There are 4 nested groupings, the coarsest first. Each group lies inside one group of the grouping before and may be the whole of it. The rows also spread widely along 11 directions, which tell nothing about the answers.
In the rows, 128 means zero.
Known rows, each followed by its group in each grouping:
[138  68 180  96 162 122 112 138 163 136 131 117 164 142  87  85 143 134
 176  95 176 126 163 158 157 155 110 141 103 136 152 133 160 117 134 158
  92] : bim nufi ner Domef
[150  74 152  91 115  72 121 141 171 122 146 139 133 139 147 114 111 123
 164 144 145 143 118 185 121 129 153 113 137 132 133 135 109 114 130 137
  93] : Baza tefo Tav Zovem
[135 131 146 136 149 135  76 129 145 137 101 148 127 127 136  80 116 125
 167 103 107 132 148 112 134 106 110  86 106 126 138 119 153 154 144 114
 145] : Baza tefo dagu kulim
[139 103 148 189 104 108  58 107 150 141 118 136 153 159 136  93 139 107
 154 122 108 162 106 141 114 101  91  99 101 123 130  88 179 174 168 110
 144] : bim rubep luf ganag
[121 113 103 114  93 103  94 110 141 106 119 152 142 130 132 140  89 123
 114 128 138 157 158 148 114 129 143 105 110 115 107 136 124 137 114 149
 132] : bim rubep luf mag
[158  97 131 115 155 196 169 103 124 141 159  96 130  98 115 153 132 165
 127  95 118  76 140 105 108 112 115 143 107 162 146  80  87 112  87  85
 110] : Baza tefo Zom luz
[178  77 103 136 127 140 112 111 142 146 104 119 116 186 111 117 100 130
 163 128 126  84 148 160 127 126 110 103 156 149 136  91 124 152 169 111
 125] : Baza sudo sov Rav
[118  87 101 151 108 122  90  74 128 106 102 115 129 133 130 158 102 145
 119 121  96  99 130 120  95 137 134 115 111 124 129 129 145 144 126 129
 151] : bim Bigod pav naliv
[ 96  93 137 127 125  90  79 108 150 112  87 157 138 131 108 145 118 143
 149 158 121 138 128 127 113 149 141 116 112 101 111 131 165 139 112 155
 122] : bim nufi Pusu Sek
[170  67 123  94 122  78 127 148 171 128 119 152 114 170 132 113  63 134
 161 162 144 124 150 200 134 124 154 106 159 134 122 127  77 144 136 132
  99] : Baza sudo sov dofa
[141  88 101 105  99  94 103 116 148 108 131 149 115 127 141 126  83 144
 143 161 123 132 137 161 106 129 155  99 155 122 119 136  88 129 137 133
 123] : Baza tefo Zom dis
[153 106 114 120 103 134 118 112 140 129 170 117 130 129 148 111 129 122
 146 109 139 141 139 141  92  87 125 105 147 141 154 111 107 114 149  96
 136] : bim rubep mopu Limi
[130  77 158  94 184 131 134 146 141 120 136 129 109 146  80 145 130 160
 150  98 136  98 132 125 113 123 161 143 131 156 139 103 105 122  93 124
 100] : bim nufi ner gosi
[111 136 158  65 183  95 110 148 158 125 126 148  84 111 172 102 127 143
 204 116 134  99 135 116  83 100 190  79 154 124 175 195 158  88 130 121
 138] : bim nufi ner gosi
[131 105 148 111 139 100 134 132 154 129 120 145 111 135 149 148 102 134
 140 122 128 124 137 144 106 109 159 105 102 127 127 129 125 131  90 117
 120] : bim Bigod pav naliv
[156 100 126  54 140 114 187 129 145 125 181 112  82 129 175 153 106 143
 153 108 158  83 134 159  66  87 197 110 167 164 170 151  68  77  99  97
 116] : bim nufi ner Domef
[155  54 144 122 126  72 133 131 159 117 139 135 106 172 134 152  87 144
 136 139 123 125  96 184  96 100 177 129 132 155 123  96  71 153 103 116
 103] : bim nufi ner Domef
[132 139 141 119 156 161 101 143 129 141 158 141 121  97 134  94 149 142
 161 116 125 139 144  94  91  79 120 107 144 128 153 112 117 117 140  86
 141] : bim rubep luf mag
[ 96 114 135  52 136  58  97 158 158 107 105 182  85 152 128 139 117 124
 187 155 153 128 139 146  91 143 205  81 179 106 132 185 161  90 126 167
 120] : bim nufi Pusu Sek
[175  78 126 120 108 156 147 104 143 151 136  98 145 169 108 131 139 108
 147 103 158  98 147 162 133 146  95 122 124 153 136  89 146 120 139 125
 104] : Baza tefo Tav Zovem
[123 102 170 106 157 115 115 140 161 148 132 152 134 108 123 112 153 152
 182 166 150 138 130 122 113 127 126 119 126 106 142 136 159 116 122 124
  96] : bim nufi ner gosi
[181 123 113 115 189 216 143 124 128 195 134 118 114  95 131  81 132 162
 182 138 153  59 192  96 101  88  92 107 170 135 173 117 105 116 160  60
 128] : bim rubep luf mag
[156  46 149 171 117  97  97  92 157 122 124  99 156 154 134 124 106 139
 135 118  91 119  82 171 127 120 116 138  89 152 127  82 112 168 129 114
 112] : Baza tefo Tav Zovem
[136 106  93  92  80 103 129 104 146 123 126 146 140 136 138 147  96 113
 129 147 174 134 172 169 110 151 144 102 134 111 118 149 137 112 122 156
 112] : bim rubep luf ganag
[143 141 170 102 121 129 144 170 160 171 140 177 136 129 130 109 154  98
 157 138 186 192 177 142 135 111  97  94  95  98 116 110 169 123 100 118
  99] : bim Bigod pav naliv
[149 144  95  57 143 191 167 134 121 150 131 148  96 113 114 144 124 131
 153 118 165  83 196 102 112 133 136  89 159 131 135 134 123  84 108 115
 123] : Baza tefo Zom luz
[139  91 136 107 126 163 165 147 136 130 160 156 153 118  54 174 130 150
  90 128 162 176 160 126 136 120 118 162  95 133  86  43  66 134  44 117
  70] : bim rubep mopu Limi

New rows, each followed by its group in each grouping:
[118 117 115  94 124 135 123  72 140 112 101  96 144 128 140 149 114 127
 143  68 121  73 162 132 130 159 133 106  87 142 152 162 190 102 119 155
 138] : Baza sudo sov Rav
[106  93 107 107  96  60  89 107 146  87 128 148  97 149 152 164 100 138
 142 152 113 131 104 147  70 125 192  95 156 121 126 154 125 124 125 146
 139] : bim nufi ner gosi
[138 121 131 126 136 151 103 123 135 142 125 140 142 126 116  99 130 123
 147 107 147 135 168 123 122 118 106 108 118 123 137 114 150 134 139 119
 131] : bim rubep luf ganag
[167 112 112 114  69 112 149 108 157 165 134 141 146 152 161 132 119  92
 148 161 189 140 163 187 111 132 109  90 126 114 124 126 161 124 139 128
 105] : bim rubep luf ganag
[129 159 134  95 120 125 135 129 150 154 126 157 127 114 166 120 126 104
 155 116 163 144 170 132 111 107 133  78 104 112 135 150 176 109 112 122
 128] : bim rubep luf ganag
[148  99 114 140 131 153  95 107 135 129 146 116 129 123 125 102 131 144
 152 114 117 120 138 115  95  93 114 112 149 142 155 106 109 131 161  92
 144] : bim rubep mopu Limi
[129 113 111 108 130 156 119 123 126 126 109 132 111 180  71 162 144 114
 141  82 140  99 148 114 111 137 144 108 139 149 129  94 168 118 122 134
 128] : bim rubep mopu Limi
[139 119 165 137 108 148 103 139 135 144 198 125 139 128 132  91 200 112
 169 120 146 188 111 113  84  79  83 114 145 128 153  72 145 112 154  86
 134] : bim nufi Pusu Sek
[161 109 116  59 166 166 145 151 132 128 130 127 101 159  95 107 105 113
 153  56 162  90 195 136 137 125 145 104 154 163 144 120  98 101 125 129
 124] : Baza tefo Tav Zovem
[138  89 113 101  97 105 148 102 142 124 138 125 123 147 130 181 121 129
 129 137 150 102 124 162  88 142 162 119 137 140 128 123 131 108 105 133
 102] : bim rubep luf ganag
[147  71 112 119  98  98  83  97 146 109 107  99 131 215 124  98  99  86
 160  61 153 107 161 185 123 136 133  94 142 155 150 133 159 135 181 159
 155] : bim nufi Pusu Sek
[138  77 162 179  90 104 101  99 144 112 182 111 149 123 152 151 154 140
 118 130  68 169  38 136  86  86 116 142  91 148 123  49 101 152 109  81
 120] : Baza tefo Tav Zovem
[163  91 106 152  95 156 123  95 135 141 154 114 145 135 125 130 127 131
 126 123 132 138 137 135 103  97  99 123 126 142 133  75 105 141 136  93
 125] : bim rubep mopu Limi
[147 108 140 106 122  78 113 155 163 129 129 168 109 174 145 109  87 105
 152 122 156 175 147 174 121  90 156  91 125 129 115 117 108 155 118 131
 121] : bim nufi ner gosi
[144 155  82  97 107 144 120 114 137 154 123 162 105 127 174 103  97 111
 161 150 167 140 200 127 100  98 118  58 156 104 134 158 140 124 151 116
 157] : bim nufi ner gosi
[142 142 140 106 118 121 132 127 152 142 123 150 123 136 160 118 105 102
 145  94 133 148 157 147 131 104 132  80  85 130 122 124 143 134 105 121
 132] : Baza tefo Zom dis
[163  26 129 113 171 143 126  83 147 124  68  75 157 171  61 132  78 156
 144  71 134  16 172 170 175 195 127 157  96 173 145 121 127 144 125 165
  92] : Baza tefo dagu kulim
[144 143 112 117 132 173  94 128 128 156  97 155 116 152 103 104 140 108
 171 121 139 114 173 103 130 133  96  79 148 118 134 111 181 135 161 121
 141] : Baza tefo dagu kulim
[153 124  99 132 118 160  88 115 134 141 126 145 146 121 134  69  95 114
 141 116 154 150 202 129 128 104  90  91 132 116 131 124 116 147 163 114
 152] : bim rubep luf ganag
[134 121 135  95 159 123 106 145 148 119 117 150 109 138 127 107  98 136
 160  97 118 125 157 131 129 106 148  97 127 137 135 127 115 130 125 122
 132] : Baza sudo sov Rav
[149  68 114 103 114  88 133  78 157 119 110 100 118 135 165 158  92 151
 163 140 112  44 107 171  92 152 172 108 135 144 154 166 135 108 134 134
 116] : Baza tefo Zom luz
[ 97 100 197 115 178  91  80 147 168 124 111 163 149  96 116  98 137 157
 172 140 120 157 123 120 134 127 138 127  82 104 134 145 165 138 104 144
 104] : bim nufi ner Domef
[135 103 147  92 132 119 128 137 143 123 158 127 127 131 124 135 140 132
 145 106 146 128 128 143  95 114 155 124 133 142 145 119 122 102 113 120
 109] : bim rubep luf mag
[149 164 174 122 164 122 125 179 171 187 110 201 127 115 160  74 114 108
 175 143 159 182 174 137 139  68 110  76  87 100 116 115 148 157 106  93
 111] : bim rubep luf ganag
[146 100 107  76 124 132 115 121 136 108 148 122 110 124 139 111 108 132
 161 103 140  97 157 141 105 129 152  96 167 144 155 155 102  92 149 129
 136] : Baza tefo Zom luz
[122 108 151  98 144 122 120 128 150 127 146 136 136 108 134 115 133 141
 156 123 149 142 148 129 113 118 131 119 117 122 142 139 134 113 112 127
 114] : bim nufi ner gosi
[143 133 207 120 176 120 109 197 168 153 137 184 128 129 114  71 136 119
 168 108 131 200 137 133 155  75 114 103  83 126 112  75 117 159  99  98
 102] : Baza tefo Zom dis
[140 111 137 132 143 159 121 112 134 144 114 123 150 136 104 129 121 131
 128  87 136 114 162 124 133 119 112 127  85 142 127  95 141 143 106 118
 122] : bim rubep luf mag
[126  86 113 112 107 123 111  94 138 112 122 118 137 153 112 148 119 128
 135 111 146 116 150 144 112 151 131 118 122 132 132 129 150 125 128 155
 126] : bim nufi ner gosi
[159  78 142 118 123 131 120 135 146 140 163 124 136 147 109 108 147 127
 157 130 159 133 133 156 108 120 116 129 156 139 146  97 118 118 150 111
 102] : bim rubep luf ganag
[145 126 140 112 113 121 111 122 157 146 119 140 144 126 152  96 117 108
 163 120 144 140 160 148 139 124 105  91 102 121 135 131 158 132 138 129
 124] : Baza tefo dagu kulim
[111 101 171 120 152 113 115 125 147 123 137 132 128 126 113 148 154 147
 151 117 118 132 101 115 102 116 144 129 101 133 135 107 153 125  93 123
 110] : bim nufi ner gosi
[106 156 172  89 123  88 125 125 165 128 130 142 138 120 189 111 129  88
 163  74 152 168 151 144 117  98 144  80  68 120 144 165 190 101  96 140
 138] : bim nufi Pusu Sek
[111 107 185 134 173 135  75 180 143 145 115 176 114 148  55 120 194 144
 179 152 126 150 114  86 116 131 116 119 142 105 125  82 185 134 132 118
 105] : bim Bigod pav naliv
[156 136 112  93 105 129 163 118 147 148 163 135 103 111 188 145 118 133
 152 153 136 121 135 144  85  90 137  89 147 131 144 126 109  99 115  85
 120] : Baza sudo sov Rav
[152 134  80 180  23 104  83  70 144 144 138 147 162 124 212  99  87  85
 119 166 135 203 152 167  97  85  75  67 104  94 109 118 139 170 166 108
 165] : bim rubep luf ganag
[136  81 178 104 143  85 115 157 170 133 152 142 123 137 117 122 163 142
 186 148 139 133  86 152  96 119 160 123 151 131 152 118 139 106 130 116
  86] : bim rubep mopu Limi
[130 136 133 113 153 165 105 162 126 115 160 159 121 116  96 103 126 129
 123  74 131 185 167  92 120  70 126 112 122 139 123  78  77 136 104  98
 141] : bim rubep mopu Limi
[142  95 122 105 118 128 111 123 139 118 149 123 138 131 124 111 117 124
 141 102 155 130 157 150 109 122 134 116 141 137 145 126 116 115 138 131
 125] : bim rubep luf ganag
[135 130 102 134  61 131 131  80 130 131 136 122 152 140 153 167 121  99
 103 104 143 146 144 145 104 120 115 102  83 130 115 106 158 131 104 129
 135] : bim rubep luf mag
[115 164 130 133 125 139  70 148 133 138 131 185 112 121 141  85 134 113
 157 133 128 196 157  92 106  74 109  72 128  99 121 112 150 151 142 105
 162] : bim nufi ner Domef
[111 124 175  98 157 131 119 158 145 140 135 155 126 125  91 146 183 135
 163 127 142 133 112 108 106 131 145 122 123 123 134 106 174 103 101 123
  95] : bim rubep luf mag
[144 128 175  77 154 140 136 182 154 149 158 168 128 107 107 103 153 129
 166 132 159 165 152 125 136 113 119 117 126 120 128  98 117 108 102 111
  88] : Baza tefo dagu kulim
[123 118 123 123 144 128 126 112 134 122  92 139 107 143 130 164  92 134
 118  91 112 104 153 119 112 113 158 102  85 135 117 119 135 146  78 121
 141] : bim Bigod pav naliv
[130 125 118 100 151 173 170 114 121 137 135 131 117 114 107 186 123 148
 106  98 136  93 156 103 101 117 148 132 103 146 123  92 109 113  58 106
 110] : bim rubep luf ganag
